The rows are grouped in 2 different ways at once. Each group adds its own fixed numbers to the row, and there is some noise. The rows also spread widely along 5 directions, which tell nothing about the answers.
In the rows, zero is written as 128.
Some rows, each with its group in each grouping after it:
[147 123 141 131 153  73 117 178 137 152 174 135  84 159 142 121 152 105
 166 129 110 113 106 156 106 122  78  42] | (0) (0)
[107 162  36 150 139 149 110 188 111 127 121  79 121 160 157 129 149 131
 139 132 122 128 131  75 159 105 191 118] | (1) (2)
[113 121 106 155 155 105  85 233 137 150 110 111 106 150 167 117 111 139
 110 157 114  63 109 132  86 109 135 122] | (3) (0)
[110 113  91 150 166 115 130 197  85 131 104 133 117 177 133 161 168  88
 191 128 169 168 156 101 148 116 123  78] | (2) (1)
[113 176 114 170 114 124 123 151 134 112 162  93 102 159 145 143 140 122
 176 150  65 111 121 148 120 158 121  65] | (0) (1)
[132  83 124 124 181  91 112 226 141 149 121 120 103 157 176 122 154 136
 114 144 156 110 139 129 107  95 100  84] | (3) (2)
[146 151  60 128 170 135 122 154 105 117 157  61  91 148 125 141 199 123
 152 105 135 164 135  81 192  82 194  79] | (1) (2)
[121 126 119 154 162 111 127 181 111 118 144 108 101 170 139 148 161 105
 171 136 131 147 145 134 135 120 113  60] | (2) (1)
[122 121  52 139 160 126 114 213  78 161  95 135 121 160 151 126 159  81
 166 116 164 126 133  59 169  65 191 122] | (3) (2)
[101 126  70 137 152 122 108 210 139 132 113  83 116 160 174 131 146 158
 113 148 133 125 139 101 124 116 137 114] | (1) (2)
[131 147 107 141 154 103  97 192 156 124 158  66  89 145 156 125 132 167
 101 149  92  92 108 152 103 122 125  83] | (1) (0)
[106 119  94 144 139  86 112 216 117 163  97 139 121 163 154 131 137 110
 161 146 140 125 120 103 110 132 121 105] | (0) (0)
[129 126  94 150 149 106 113 196  94 152 122 156 108 170 148  96 130  62
 177 125 130 110 140 125 138  78 126  83] | (2) (1)
[103 148  33 152 150 132 110 196  94 136  91  95 118 165 135 159 152 128
 153 135 155 142 120  63 149 115 188 122] | (1) (0)
[ 96 149  34 154 139 139 118 188  87 145  83 117 129 164 150 137 145 103
 169 138 137 132 144  71 151 114 172 125] | (1) (1)
[110 163  81 157 138 151 135 145 106 103 122  69 111 142 125 166 177 118
 174 132  94 162 135  94 181 134 207 100] | (0) (1)
[151 144 116 147 167 122 118 154 109 118 172 102  85 152 127 108 159  86
 169 115  98 125 137 147 160  82 150  57] | (2) (1)
[131 115  77 122 151 106 127 200 105 159 106 132 117 153 156 105 163  88
 167 119 139 149 138  77 169  75 166 106] | (0) (2)

New rows. What belongs after each?
[ 96 145  36 150 137 133 118 200 101 138 109 100 128 177 160 152 158 129
 158 136 160 146 141  64 146 129 153 109] | (1) (2)
[114 158  72 147 126 119  94 204 118 157 102 118 116 146 152  88 113 100
 145 133  88  87 105 107 142  95 188 135] | (0) (0)
[120  90 124 139 170  73 107 232 121 148 119 151 102 180 158 130 142 109
 151 140 161 128 132 142  93 106  74  73] | (2) (0)
[119 133  76 144 139 110 114 210  96 153 134 146 119 196 154 111 144  79
 184 122 147 130 135 105 137  90 114  79] | (2) (2)
[123 105  98 131 185 110 119 197 128 130 102  88 111 131 155 126 160 141
 112 138 141 139 155 106 147  96 153 105] | (1) (1)
[146 152  80 137 159 117  97 175 129 133 150  83  84 139 136 105 140 128
 129 125  92  97 107 127 140  88 170  94] | (1) (0)
[115 136  49 133 157 134 107 202 118 138 109  87 117 154 158 118 152 130
 127 130 136 134 140  75 160  84 185 127] | (1) (2)
[108 162 105 181 120 123 111 180 121 133 160 119 104 175 159 145 126 115
 171 153  95  76 116 153  84 161  90  69] | (3) (1)
[130 167  95 170 153 147 115 158 115 110 155  76  93 148 135 153 157 125
 148 139  87 106 126 128 143 123 170  86] | (3) (1)
[ 95 105 103 154 162 116 116 220 115 128  88 114 121 166 162 135 133 119
 141 151 145 135 154 115 122 112 132 110] | (2) (1)
[143 110  83 126 192 130 117 195 109 136 112  81 100 131 142 125 176 120
 128 113 150 141 138  78 184  51 214 114] | (3) (2)
[ 94 149  55 157 126 117 112 198  88 144  91 124 128 173 136 160 145 100
 189 136 138 146 117  72 142 139 169 119] | (0) (0)
[115  91  94 134 175 101 119 225 114 150 105 118 110 167 168 148 165 120
 141 138 178 138 140  91 124 107 123  98] | (3) (2)
[ 97 111  70 140 149 103 113 225 132 145 108 113 117 172 181 141 144 151
 128 150 164 136 144  96 110 136  96  98] | (1) (2)
[121 146  83 144 147 107 111 185 127 133 142 103  96 171 142 156 151 138
 149 142 127 121 110 126 108 142 104  72] | (1) (0)
[141 101 133 142 194 108 129 175 126 118 132  88  86 136 138 159 183 129
 132 135 139 139 146 130 138 105 136  72] | (3) (1)
[134 121  85 127 147  92 115 199 122 167 152 143 103 169 168  91 146 105
 155 121 135 104 132 127 113  99  81  60] | (1) (2)
[112 146 105 147 127 115 115 190 141 132 148  91 106 162 169 123 145 134
 150 146  96 125 124 122 128 133 134  90] | (0) (2)
[134 156  80 158 136 123 113 176 110 136 175 109  95 175 144 127 149 102
 175 131 111 101 114 127 127 112 128  67] | (3) (2)
[114 142  43 146 149 116 112 181  87 143 118 117 107 170 130 164 162 106
 176 127 153 144 116  79 146 122 154  95] | (1) (0)
